There are 4 hidden switches. A switch that is on adds its own fixed numbers to the row, and there is some noise. The rows also spread widely along 2 directions, which tell nothing about the answers.
Some rows, each with its switches (1 for on, 0 for off) after it:
[-225 -127 -477 -72 239 136 157 259 -2 162 105 -39 181 -73 86 24 182 112 -75 154 119] -> 0 1 1 0
[-301 -234 -318 -152 398 -234 -18 51 76 158 110 116 -30 -32 -49 352 132 -36 -213 15 106] -> 1 0 1 1
[-289 -110 -213 -11 400 -59 142 107 -132 147 70 -58 62 -291 -37 254 43 82 -73 -77 194] -> 0 0 1 0
[-344 -238 -306 -195 375 -162 74 72 -182 97 17 159 157 -168 81 104 71 79 -130 -160 111] -> 0 0 0 1
[-325 -244 -288 -179 395 -185 17 74 46 110 120 145 -19 -46 -23 310 112 1 -184 -8 114] -> 1 0 1 1
[-150 -111 -523 -287 -56 161 45 313 24 197 113 -40 199 189 130 -116 423 152 58 207 43] -> 1 1 0 0
[-232 -62 -264 9 482 -192 161 56 -88 175 -1 -8 -9 -172 -187 350 88 -170 -197 39 150] -> 0 0 1 1
[-114 -6 -498 -160 217 19 168 302 -66 238 9 -22 135 106 -110 57 302 -121 -81 236 135] -> 0 1 0 1
[-237 -347 -441 -117 54 169 -116 164 58 138 118 20 17 13 197 -106 209 105 -51 143 -89] -> 1 0 1 0
[-261 -121 -294 -44 485 -178 101 71 -72 162 35 30 3 -177 -143 343 61 -117 -216 -6 150] -> 0 0 1 1
[-170 -20 -349 -211 69 -28 63 163 -168 169 13 -28 91 -19 -44 67 293 65 21 25 67] -> 1 0 0 0
[-159 -111 -330 -2 361 -84 66 108 -49 222 3 1 -33 -139 -135 212 135 -212 -204 170 78] -> 0 0 1 1
[-190 -38 -293 -106 224 -53 157 122 -287 116 -34 -28 194 -211 11 53 174 101 -12 -146 138] -> 0 0 0 0

New rows. What belongs after each?
[-171 -448 -579 -39 132 220 -180 139 39 202 39 157 -33 -2 186 -267 198 -137 -182 258 -174] -> 0 0 1 1
[-360 -208 -290 -173 384 -170 98 74 -204 87 16 135 183 -170 34 108 80 55 -171 -180 126] -> 0 0 0 1
[-393 -306 -374 -189 212 63 19 89 -245 57 90 137 240 -226 282 -130 84 322 -41 -268 51] -> 0 0 0 0
[-97 71 -275 -50 357 -269 135 101 19 275 19 -86 -108 25 -379 555 272 -279 -162 210 195] -> 1 0 1 1
[-141 157 -381 -288 310 -241 266 205 2 239 56 -46 115 128 -282 444 320 -103 -67 146 306] -> 1 1 0 1
[-202 -238 -351 -1 376 -78 51 99 -26 152 33 88 -9 -121 -47 117 107 -141 -189 115 48] -> 0 0 1 1
[-216 -164 -342 -13 398 -87 48 64 -29 202 38 38 3 -139 -103 216 101 -153 -196 89 84] -> 0 0 1 1
[-454 -431 -307 -292 451 -222 -20 18 96 63 204 256 45 -115 146 250 28 127 -195 -141 113] -> 1 0 1 1
[-179 -164 -358 31 226 95 44 157 -91 191 21 -66 30 -161 17 -32 150 3 -73 100 8] -> 0 0 1 0
[-221 -191 -481 -123 376 -12 114 207 101 199 99 55 103 -8 10 154 164 -67 -178 197 153] -> 0 1 1 1
[-39 -43 -451 -174 44 -68 1 168 -65 263 -16 -15 -26 188 -118 63 393 -214 -63 249 -19] -> 1 0 0 1
[20 190 -361 -108 120 -186 116 180 -57 346 -104 -165 -78 161 -404 275 444 -371 -52 310 151] -> 1 0 0 1
[-199 -273 -492 -154 130 110 -55 141 -143 198 15 113 82 6 134 -178 260 -109 -135 101 -113] -> 0 0 0 1
[-223 -305 -495 -271 110 5 -101 146 -11 171 34 157 71 82 92 -104 291 -35 -95 85 -56] -> 1 0 0 1
[20 -11 -468 0 95 38 44 174 -200 292 -135 -83 18 53 -222 -24 345 -348 -68 297 -36] -> 0 0 0 1
[-142 -148 -507 -85 282 52 115 267 105 245 105 7 79 71 -53 112 221 -166 -160 321 113] -> 0 1 1 1
[-309 49 -155 -164 487 -335 266 36 -257 129 -43 34 128 -206 -190 430 112 -49 -156 -155 288] -> 0 0 0 1
[-151 -171 -355 19 178 96 42 163 -106 194 29 -59 57 -175 21 -8 187 -15 -43 121 10] -> 0 0 1 0
[-236 -251 -349 -2 219 78 12 138 -131 136 80 -3 30 -193 108 -15 100 42 -80 42 13] -> 0 0 1 0
[-9 157 -290 111 212 -31 159 179 -128 295 -33 -243 -26 -134 -290 228 289 -207 -20 260 134] -> 0 0 1 0
[-114 -73 -516 -294 122 -34 82 254 66 227 70 64 125 245 -33 102 404 -83 -68 231 129] -> 1 1 0 1
[-320 89 -299 -228 348 -135 321 198 -210 100 80 -27 308 -148 -16 276 162 266 -24 -139 323] -> 0 1 0 0
[-211 -272 -548 -196 79 180 14 279 169 184 203 31 126 145 186 -61 293 168 -38 204 45] -> 1 1 1 0
[-141 -204 -433 -85 82 70 -67 157 33 201 120 -46 -47 2 40 4 242 19 -49 186 -25] -> 1 0 1 0
[-153 -99 -351 57 221 65 84 148 -101 198 56 -80 15 -156 -28 56 170 -44 -79 128 39] -> 0 0 1 0
[-184 -57 -380 -144 276 -121 84 93 -212 186 -27 37 112 -106 -79 104 176 -86 -113 2 99] -> 0 0 0 1
[-200 -209 -496 -207 124 127 61 284 131 168 183 13 138 96 140 72 259 133 -38 233 82] -> 1 1 1 0
[-335 -213 -477 -267 343 -50 154 184 -68 82 83 177 283 -20 141 31 159 140 -132 -90 150] -> 0 1 0 1
[-212 -200 -346 -28 360 -58 32 106 -22 212 27 21 -23 -120 -75 157 152 -188 -175 116 49] -> 0 0 1 1
[120 144 -439 -60 -152 72 51 282 -110 306 -77 -237 -42 154 -184 -43 501 -230 57 359 -47] -> 1 0 0 0
[-205 80 -379 -183 226 -7 278 245 -171 135 69 -41 245 -74 -24 158 237 120 -26 -16 276] -> 0 1 0 0
[-333 -480 -463 -185 227 35 -164 123 116 156 149 207 -18 75 181 -49 178 15 -169 105 -77] -> 1 0 1 1
[-222 -214 -377 -28 364 -62 44 69 -50 205 47 38 -27 -139 -42 141 101 -154 -191 89 56] -> 0 0 1 1
[-210 -232 -392 15 300 -1 4 99 -30 229 28 87 -43 -107 -41 93 137 -162 -207 147 23] -> 0 0 1 1
[-389 -279 -304 -215 377 -136 74 35 -187 75 37 182 175 -156 107 90 96 89 -164 -218 99] -> 0 0 0 1
[-183 -82 -349 -109 304 -123 112 106 -218 184 -16 33 82 -88 -110 119 202 -127 -127 9 117] -> 0 0 0 1
[-149 -396 -548 -127 98 97 -138 156 147 242 98 82 -108 139 34 -110 258 -157 -167 324 -126] -> 1 0 1 1
[-289 -249 -452 -126 246 125 96 240 25 124 175 32 193 -92 187 -2 116 199 -92 45 94] -> 0 1 1 0
[-349 -173 -381 -157 478 -89 166 164 63 140 162 138 177 -74 34 262 71 40 -237 39 220] -> 0 1 1 1
[-228 47 -195 -10 560 -292 189 52 -87 203 20 -47 -43 -227 -253 518 81 -141 -208 6 251] -> 0 0 1 1
[-315 -246 -334 -31 406 -88 43 41 -57 180 56 100 7 -128 6 170 85 -72 -223 23 88] -> 0 0 1 1
[-238 -251 -414 -268 125 -44 -56 111 -28 171 76 173 62 99 63 -32 271 -11 -101 42 19] -> 1 0 0 1
[-277 -282 -341 -132 173 -13 18 100 15 121 150 45 16 -91 81 121 191 121 -50 10 43] -> 1 0 1 0
[-354 -304 -323 -59 481 -130 38 57 -44 124 90 135 38 -170 28 172 34 -1 -207 -47 102] -> 0 0 1 1
[-137 -222 -441 -126 192 -42 -80 133 122 265 67 49 -99 87 -51 109 284 -165 -144 265 -39] -> 1 0 1 1
[-296 -222 -483 -355 242 -76 88 221 62 74 162 173 202 137 135 108 264 146 -104 21 110] -> 1 1 0 1
[-173 -219 -446 -232 79 1 -84 118 -43 210 29 100 9 124 11 -44 336 -110 -85 157 -31] -> 1 0 0 1
[-196 -26 -317 -106 305 -158 116 106 -197 175 -38 12 108 -92 -127 155 210 -120 -132 -6 115] -> 0 0 0 1
[-206 -174 -327 24 252 57 56 126 -96 198 42 -68 32 -181 19 19 125 21 -83 46 28] -> 0 0 1 0
[-342 -421 -417 -185 327 -49 -78 71 126 138 139 201 -7 4 121 96 136 33 -187 18 14] -> 1 0 1 1
[-227 -118 -371 -132 218 -60 46 134 -207 173 -31 81 100 -50 -44 21 206 -76 -165 27 53] -> 0 0 0 1
[-185 -178 -399 -249 180 -131 -9 100 -55 144 8 121 56 70 -19 113 272 -49 -114 30 31] -> 1 0 0 1
[-142 -183 -413 26 288 -1 17 146 -35 259 -10 12 -50 -78 -84 91 184 -266 -168 226 17] -> 0 0 1 1
[-127 -101 -404 -198 117 -122 9 122 -47 226 -3 50 10 85 -82 75 303 -107 -87 144 18] -> 1 0 0 1
[-244 -373 -423 -166 236 -32 -106 105 111 153 126 146 -38 23 74 85 206 -58 -170 130 -24] -> 1 0 1 1
